There are 3 ways to turn a row about zero (a turn may also mirror it). The second row of each pair is the first, turned, with some noise. The first 27 pairs use one turn. New pairs use 2 turns, one after the other, and a turn may come again.
In the rows, 128 means zero.
Known pairs, each followed by its turns in order:
[ 91 166 124 166 142 163 144 139]
[120 110  89 154 131 151  90  88] | L

[183 115 143 130 103  64 130 131]
[135  51  94 128 109 107 144 127] | P

[133  95 123  63 121 168 130 176]
[163 185 138 190 155 114 145 145] | L

[139 124 105  89 209  91 167 150]
[ 84 137 103  66 184  92 133 165] | F

[104 105 100 126  91 188 122 132]
[111 153 164 185 127 135 102 101] | L

[152 182 128  88 154 149 135 146]
[118  89 102 102 118  82 164 128] | F

[140 162 152 132 156 164 179 116]
[128 163  69 112 131 121  91 110] | L

[117  83 119 155 159 117 144 108]
[ 97 165 157 114 144 151 107 132] | F

[ 88 136 160 113 128 135 169 149]
[111 142 152 172 110 152 138 159] | P

[122 134 108 157 176 152  74 195]
[203  91 126 169 121 181 112 127] | L

[ 89 102 150 150 205 141 151 145]
[ 46 176 132 127 127 104 105 140] | F

[120 200 100 140 103  96  93 138]
[162 116 151 128  93 144 115  50] | P

[150 143 201 118 159 121 128 122]
[118 140  96 162 109 108 192 131] | P

[ 93 164 126 173 166 140 112  91]
[128  83 104 117  87 133 103  79] | L

[116 118 140 167 128 150 155 135]
[104 126 107 143 116 148  92 138] | L

[135  69 162 125 116 105 104  96]
[152 159 174 157 169 127 104  99] | F

[153 127 149 180  97 143 185  94]
[ 62 158 114  94 121 143  78 139] | L

[143 128 132 116 118 153 124  70]
[143 156  94  86 111 125 131 143] | P

[161 101  96 164 148 177 145 137]
[146 136 134 107 203 128 136 144] | P

[165 197  41  75  96 116 133 143]
[228 110 179 115 101  90  80 105] | P

[216 116 147 109 152 133 105 115]
[166 136 174  94 145  73 161 112] | F

[128 138 165 106 134 134 125  87]
[123 116 131 132 139 105 116  75] | F

[114 108 153 114 119 122 131 175]
[108 116 127 182 131 126 116 141] | P

[ 77 106 103 136 107 127 163  90]
[ 70 108 139 150 123  88 101 118] | L

[125  84 166 193  90 152 127 180]
[106  97  91 171 187 191 126 131] | P

[123 137 132 151 149 148  46  99]
[124 169 138 156 115 135 191  78] | F

[122 142 144 132 136 132 114 169]
[127 140 109 149 112 100 141 151] | F

New pairs, each followed by its turns in order:
[121 172 137 133 104 119 113  68]
[106 176 161 122 163 113 131  98] | P L

[126  94 124 151  70  90 100 143]
[ 86 127 140 166 106  90  86 148] | L F

[156 143 170 114 158 170 157  73]
[144 132 126 153 187 134  93  65] | F F

[164 142  84  95 110 104  63 143]
[134 191  76  91 105 117 135 159] | L L

[162 110 100 121 180 131  95  69]
[ 83  95 120  97 145  87  92  77] | F F

[117 100 157 123 150 151 144 125]
[ 91 133 119 137 103 142 137 102] | F P

[111 140 127 126 122 167 136 125]
[128 121 115 120  97 110 151 122] | P F

[101 124 157 148 129 131 194 121]
[105 140  95 152 138 183 154 152] | L F

[115 127  96 158  69 142 153 135]
[148 136  84 147 173 148  95 133] | F P

[155 172 152 102 160 125 160 113]
[162 118 148 100 169  85 127 109] | L L

[112 136 111 149 134 141 123 115]
[115 109 125 130 128 112 137 106] | P F

[128 115 196 132 125 142 128 170]
[113  72 122 132 116 144 140  76] | F P

[118 135 179  46 182 106 102 150]
[116  58 151 117  84 194 140  82] | P P

[150 130 107  69  90 152 147 102]
[124 138 150 133  73 118 183  96] | L P

[117  85  88  82  59 149 137  46]
[167 134 112 176 131  76  33  88] | P P

[126 122 148 129 155 136 179 110]
[122 138  86 150 167 138 122 148] | P L

[ 64 131  97 105 117 128 108 106]
[119 134 138 136 119 146 182  77] | P L

[169 106 112 172 128 199 105 156]
[205 114 104 103 105 101  85 116] | P L

[171 142 126  80 110 119 103 103]
[189 125 126 107 158 152 138 140] | P F

[128 127 171 136 153 116 129 140]
[109 133 117 114 112 154  92 138] | P F

[156  92 129 103 146 101 120 118]
[133 138 113 116 168 137 155 159] | L L

[122 136  77 114 118 132 127 177]
[136 134 124 172 161 142  98 163] | F L

[146 146 124 158 167 102 125 140]
[107 120 131 113 109 131 156 171] | P P

[134 135 181 154  88 100 127 194]
[ 55 101 145 123  89 123 135 175] | L F

[111 163 104 174 144 133 169 157]
[122 178  75 126  87 135 117 136] | P L

[121 113 120 121 170 116 150 150]
[114 157 103 137 134 110  94 127] | P F

[115 125 141 137  60 157 133 163]
[173 156 163 153  94 140 122 160] | F F

[136 166 128  82 103 139 149 161]
[ 91 139 109  69 122 120 144 115] | L F

[200 131 140 134 121 144 164 102]
[176 109 145 148 178  84 119 104] | F F

[145 121 106 123 156 125  88 124]
[126 167 133  99 124 138 142 150] | L L

[164  92 191 164  90 172 158 135]
[152 136 194 127 213 125 120 140] | P P

[132 137 144 158 130  95 128 155]
[126 144 142 137 166 115 106 151] | L P

[106 128 160  67 146 122  97 116]
[ 98 180 125  88 147 155 112 112] | F F

[180 142  98  96 137  85 122 152]
[ 99  62  96 109 117 101 139 136] | P P

[109 144 183  85  84 140 149 142]
[115  94  89 130 157 106  77  94] | L L

[147 128  94 103  90 141 127 159]
[162 130 158 104 100 158 136 144] | P L

